The same things were measured in two ways. Each way mixes the same 8 hidden numbers, adds some noise and spreads widely along 5 directions of its own, which tell nothing about the thing.
In the rows, zero is written as 128.
Some things both ways: the first way, then the second way.
[116 112 146  93 103 185 106  94 144 127 102 195  90 136 113 119 154 121
 108 147 154 107  46]
[145 113 114  83 107 130  95 150 115 111 143  98  99 107 160]

[117 124 152 128 147 193 126 132 164 177 134 142 124 145 123 153 130 116
 118  90 138 144  49]
[140  98 115  93  98 115 108 178 140 123 105  95  84 101 148]

[110 170 210 150  92  54 144 144 122  86 163 167 120 116 104 110 126 145
 135 128  90 106 158]
[165 119 156 119 157 123 114 138 187 127 160 210 189 158 128]

[130 145 119 156 152  62 154 136 144  95 143  66 151 133 136 139 116 147
 171 142 114 167 200]
[119 120 142 156 129  82 126 182 176 142 121 198 125 130 135]

[105 145 150 151 134 128 171 134 178 152 123  63 110 123 134 162 141 132
 126  89 122 123 163]
[124 159 117 120 108 120 169 121 128 166 142 110 102 167 111]

[104 188 180 173 119 100 149 133 164 154 189  99 159 120 100 136 123 147
 118  82 115 122 184]
[137 114 147  95 124 163  77 162  94 107 138 111 131 122 132]

[137  89  52 124 122  77 124  87 153  75 116 105 105  68 195 108 130 109
 134 132 163 141 162]
[151 143 122 138 160 104 153 136 161 118 121 158 138 116 105]

[154 101  55 118 172 146  95 128 116 117 118 120 167 147 147 140 118 114
 160 154 142 192 108]
[140 132 107 136 116 132 121  92 108 122 160 121 163 121 120]

[111 106   4 170 181 140 105 121 132 103 127  92 183 205  96 142 111 178
 172 215 146 174 120]
[ 93 174 127 155 153  99 113 162  61 133 123 124  93 161 125]

[124 134 222 133  99  95 160 182 110 127 106 159 144  64 130 136 117 121
 102 129  91  86 110]
[136 114 144  91 122 131 126 150 177 142  93  99 146 127 138]

[109 143 153 161 128 160 121 158 122 165 130 160 156 123 115 122 135 123
 109  87 135 132 102]
[ 89 145 143 109 148 128  96 139  77 126  88  97 132 122 137]

[135 121 110 101 120 149 124 111 134 136 128 136 111 144 127 125 129 119
 122 127 134 121 106]
[153 163 116 136 151 120 152 101 146 125 149 129 123 114 100]

[113 180 176 108 101 182 159 119 132 169 109 110 102 180  77 132 141 130
 109 105 114  88 146]
[ 81 130 130 128 123 124 119 154 165 116 129 144 104 104 168]

[127 109  86 108 121 112 143  92 158 101 111 102  83 127 149 131 140 124
 129 136 137 117 156]
[103  95 135  92 127 154 117 169 132 117  81 118 163 128 132]

[122 154 136 170 137  88 144 175  98 117 153  84 173 163 105 132 116 157
 174 169 103 156 158]
[132 131 130 127 118 128 137 155 153 129 171 180 135 138 126]

[120 119 157  86 107 135 152 109 159 127 111 150  69 146 109 140 152 140
 102 128 110  77 131]
[102 106 131 106 104 138 107 159  78 139  81  85 118 135 117]

[110 198 225 105  89 131 171 120 144 129 117  86  96 162  71 151 166 143
 134 140  96  87 200]
[157 160 110  98 128 117 157 117 158 118 154 110  93  93 138]

[106 138 178 142  98 144 143 159 126 160 121 157 101 112 126 125 152 116
  95  72 115  93 119]
[114  87 119 124  91 132 125 168 145 104 133 155 124 122 150]

[102 149 176 135 104 145 140 136 138 153 141 135 112 156  88 126 164 155
 118 130 128 101 131]
[128 186 131 136 125 132 134 114  75 148 193 137  90 149 105]

[149  81  80  95 131 122 108 139  86  98 115 183 122 159 128 117 112 128
 139 180 109 128  75]
[141 102 112 128 139 117 130 142 130 109  91 129 150 103 108]

[113 117 132 192 126  83 105 179 114 129 169 151 202  55 149 124 119 132
 121 132 133 143 113]
[162 145 147 145  97 136 108 133  98 143 196 143 112 159 101]

[127 112  97 117 119  99 136  85 154  74  93 126 112  87 155 114 122 123
 126 153 151 123 138]
[113 130 142 114 145  98 111 157 151 142  89 124 126 137 151]

[121 172 128 163 127 130 119 179  77 153 167 120 183 182  81 128 114 137
 144 130  94 138 149]
[ 96 147 159 142 126 136 124 125 108 148 131 152 140 139 106]

[144 121 170 108 107 110 138 121 119 109  96 167 132  60 160  95 117 102
 112 122 146 127 103]
[147 152 109 128  96  98 124  73 113 168 176 115  97 137 126]

Other things, the second way, with their names:
J948: [145  88 104  97 114 132 104 175 102  84 120 122 101  74 134]
J503: [123 161 143 117 156 138 127 135 162 130 158 147 156 140 137]
J954: [177 115  90  89  93 142 124 115  80 120 160  81 111 102 106]
J82: [112 157 156 148 138 131 149 120 159 161 123 132 165 182 111]
J845: [123 111 113  65  73 185 112 153 112 117 182  98 106 112 149]
J378: [105 157 160 127 146 102 101 166 103 169 143 180 118 174 126]
J487: [145 147 163 119 178 139 150 102 220 148 112 157 213 146 103]
J961: [110 125 164 155 160 113 110 201 139 121  96 181 134 126 110]
J748: [ 94 161 141 160 107 120 137 115 117 168 123 106 102 132  99]
J750: [ 81 150 145 137  85 135  98 114  58 159 175 136 118 151 134]
J65: [153 106  95 144  90 100 129 145 114 100 123 105  82  84 125]
J347: [197 120  70  97 103 123 132 122 110 110 164  83  94 100 115]
J616: [155 114 112 143  59 114 141 147 144 145 196 167  83 120 115]
J280: [115 133 191 141 138 128 122 217 143 164  87 171 114 124  77]
J659: [133  75 138 106 111 118 105 210 167 123  61 106 116 104 136]
J186: [145 136 125 129 101  89 109 132 121 165 135 101  88 149 131]
J306: [104 112 147 144 101  94  89 155 133 155 136 174 104 133 146]
J728: [ 91  82 141  84  98 151  94 170 135 136  98 117 150 129 157]
J746: [122 155 104 132 128 113 141 116  71 127 125  91 104 135 115]
J221: [ 92 124 139 152  86 122 121 139 127 145 150 156 118 144 137]
J609: [174 100  96 122  92 163 118 122 121  98 178 110 137 111 105]
J739: [135 166 145 135 155 116 144 129 135 149 121 141 123 126  94]
J415: [ 92  78  83 101  85 108  78 168 102  88 122 107  81  90 204]
J690: [113 169 160 113 162 158 117 111 115 152 112  86 165 168 104]
J878: [ 94  64 127 103  98 154 102 178  96 121  84 129 169 118 123]
J660: [ 93  96 156  81 124 149  94 182 163 129  98 138 147 112 160]
J923: [120 121 151  87 103 137  70 111  90 179 136 105 151 135 127]
J180: [107 164 142 101  86 124 140 117  95 187 178 136  93 186 132]
J312: [156  88  94 102  65 173  73 115  55  84 195  93 141  90 136]
J576: [108 131 137 108 129 175 103 151 154 102 169 135 146 132 153]
J501: [ 89  99 136 103 127 140 106 160 112 121  71 111 170 115 138]
J352: [ 77 122 173 116 122 132 103 181 138 153  89 137 134 136 139]
J227: [143 130 140 135 111 144 131 143  72 118 121 102 116 107  82]
J234: [107 155 132  89 158 151 114 154  79 111 118 105 132 117 127]
J70: [117 170 169 148 142  99 152 147 148 181 105 148 105 127  86]
J527: [ 81 143 174 140 168 102 120 165 146 151  28 115 133 113 114]
J623: [159 100 145  65 134 183 121 143 154 139  80  71 173 124  87]
J215: [151 126  51  65  91 184 142  87  29  98 154  10 129 109 109]
J41: [150 102  92 113  84  99 126 159 146 108 149 125  69  96 158]
J966: [122  89 131  96 132 153  94 156 113  99  93 111 175 102 132]
J472: [137 130 135 119 139 132 114 140 154 127 139 139 151 125 129]
J858: [ 89 154 159 153 103  96 125 123 117 194 144 162 113 187 125]
J421: [141 109 109  83 124 150 122 150  95 105 112  94 138 114 123]
J512: [119 156 119  95 132 139 132  87  96 138 112  49 158 161 136]
J852: [115 145 187 139 126  84  89 142 114 185  81 116  87 133 113]
J876: [132 164 136 138 148 110 160 153 129 144 108 127 113 131  91]
J494: [116 143 168 100 162 148 116 113 161 161 110 138 180 141 108]
J492: [ 86 189 208 169 144  99 104  99 125 196 113 137 137 147 110]
J110: [159 178 145 173 152 101 138 110  98 158 111  96 111 152  64]

Some of these things the first way, each followed by its name:
[119 111  98 128 134 147 117 121 143 128 129 133 112 150 130 136 141 132
 137 138 138 139 101] | J421
[125 148 137 134 132 134 124 159 110 143 159 110 152 178  92 155 131 142
 150 154  96 134 131] | J70
[112  70 106 122 138 166  96 116 194 163 142 193 106  72 162 160 152 108
  67  66 149 110  58] | J110
[124 102 117 121 150 156 125 123 176 153 139 135 117 126 144 163 121 118
 116 101 129 136  69] | J659
[103 124 161 167 137 151 133 189 134 180 148 134 143 136 116 160 146 138
 117  98 108 126  95] | J876
[131 147 139 118 149 140 143 139 138 136 122 101 123 182 103 157 139 138
 149 123 106 145 158] | J501
[134 115 115 140 141 135 114 153 119 143 138 153 154 120 142 127 120 114
 128 107 129 152  95] | J966
[138 104 114 114 113 109 139 113 129 102  96 128 115  80 170 105 123 109
 124 135 151 127 120] | J728
[147  75  98  58 107 132 122  93 147 111 131 161  80 118 148 134 116 116
 107 165 124  90  56] | J623
[119  65 109 136 108 115 109 135 158 145 164 158  98  56 191 125 164 115
  97  94 161 117  84] | J280
[121 149 145 140 110  96 141 146 101  96 117 134 144 138 101 117 117 142
 138 165 104 114 152] | J858
[120 146 161 127  91 121 101 123 121 121 149 202 146  78 120 107 119 107
  91 109 125  98 104] | J852
[104 134 163 149 129 121 133 135 141 119 150 159 119 177  92 117 141 170
 149 155 131 138  95] | J378
[126 124 128 135 135 154 110 160 116 153 128 155 149 124 125 147 132 113
 113 104 115 131 104] | J65
[119 131 174 110 102 126 142 136 135 135 136 151  97 135 111 131 149 137
 113 126 111  93 127] | J739
[114  97  70 157 146 133 102 134 146 141 165 144 137 137 139 131 133 138
 128 116 142 148  98] | J961
[114 129 161 109 113 197 141 115 164 179 120 108  92 137 128 141 170 120
 115 106 160 122  87] | J845
[117 139 172  93 101 144 149  92 167 121 100 133  66 130 121 134 163 123
 115 116 133  98 138] | J41
[132 145 106 112 131 156 137 106 107 108  82 128 136 182  96 103 109 137
 146 171 138 138 120] | J415
[148 144 124 119 154 119 117 126 131 126 148 106 169 142 123 136 132 131
 156 140 132 177 163] | J312
[159  99 122 117 148 134  97 124 118 119 128 173 169  83 173 101 105  97
 141 132 167 191  48] | J923
[ 92 163 196 158  87 109 165 113 176 129 118  94  87  74 146 119 173 124
 115  78 152 108 183] | J180
[140  99 147  71  83 130 130  87 143 113 110 183  65  80 161  96 140 100
  94 114 150  91  86] | J494
[126 110  78 128 132 116 124 146 107  97 101 116 153 139 116 154 115 140
 139 198 104 113 128] | J82
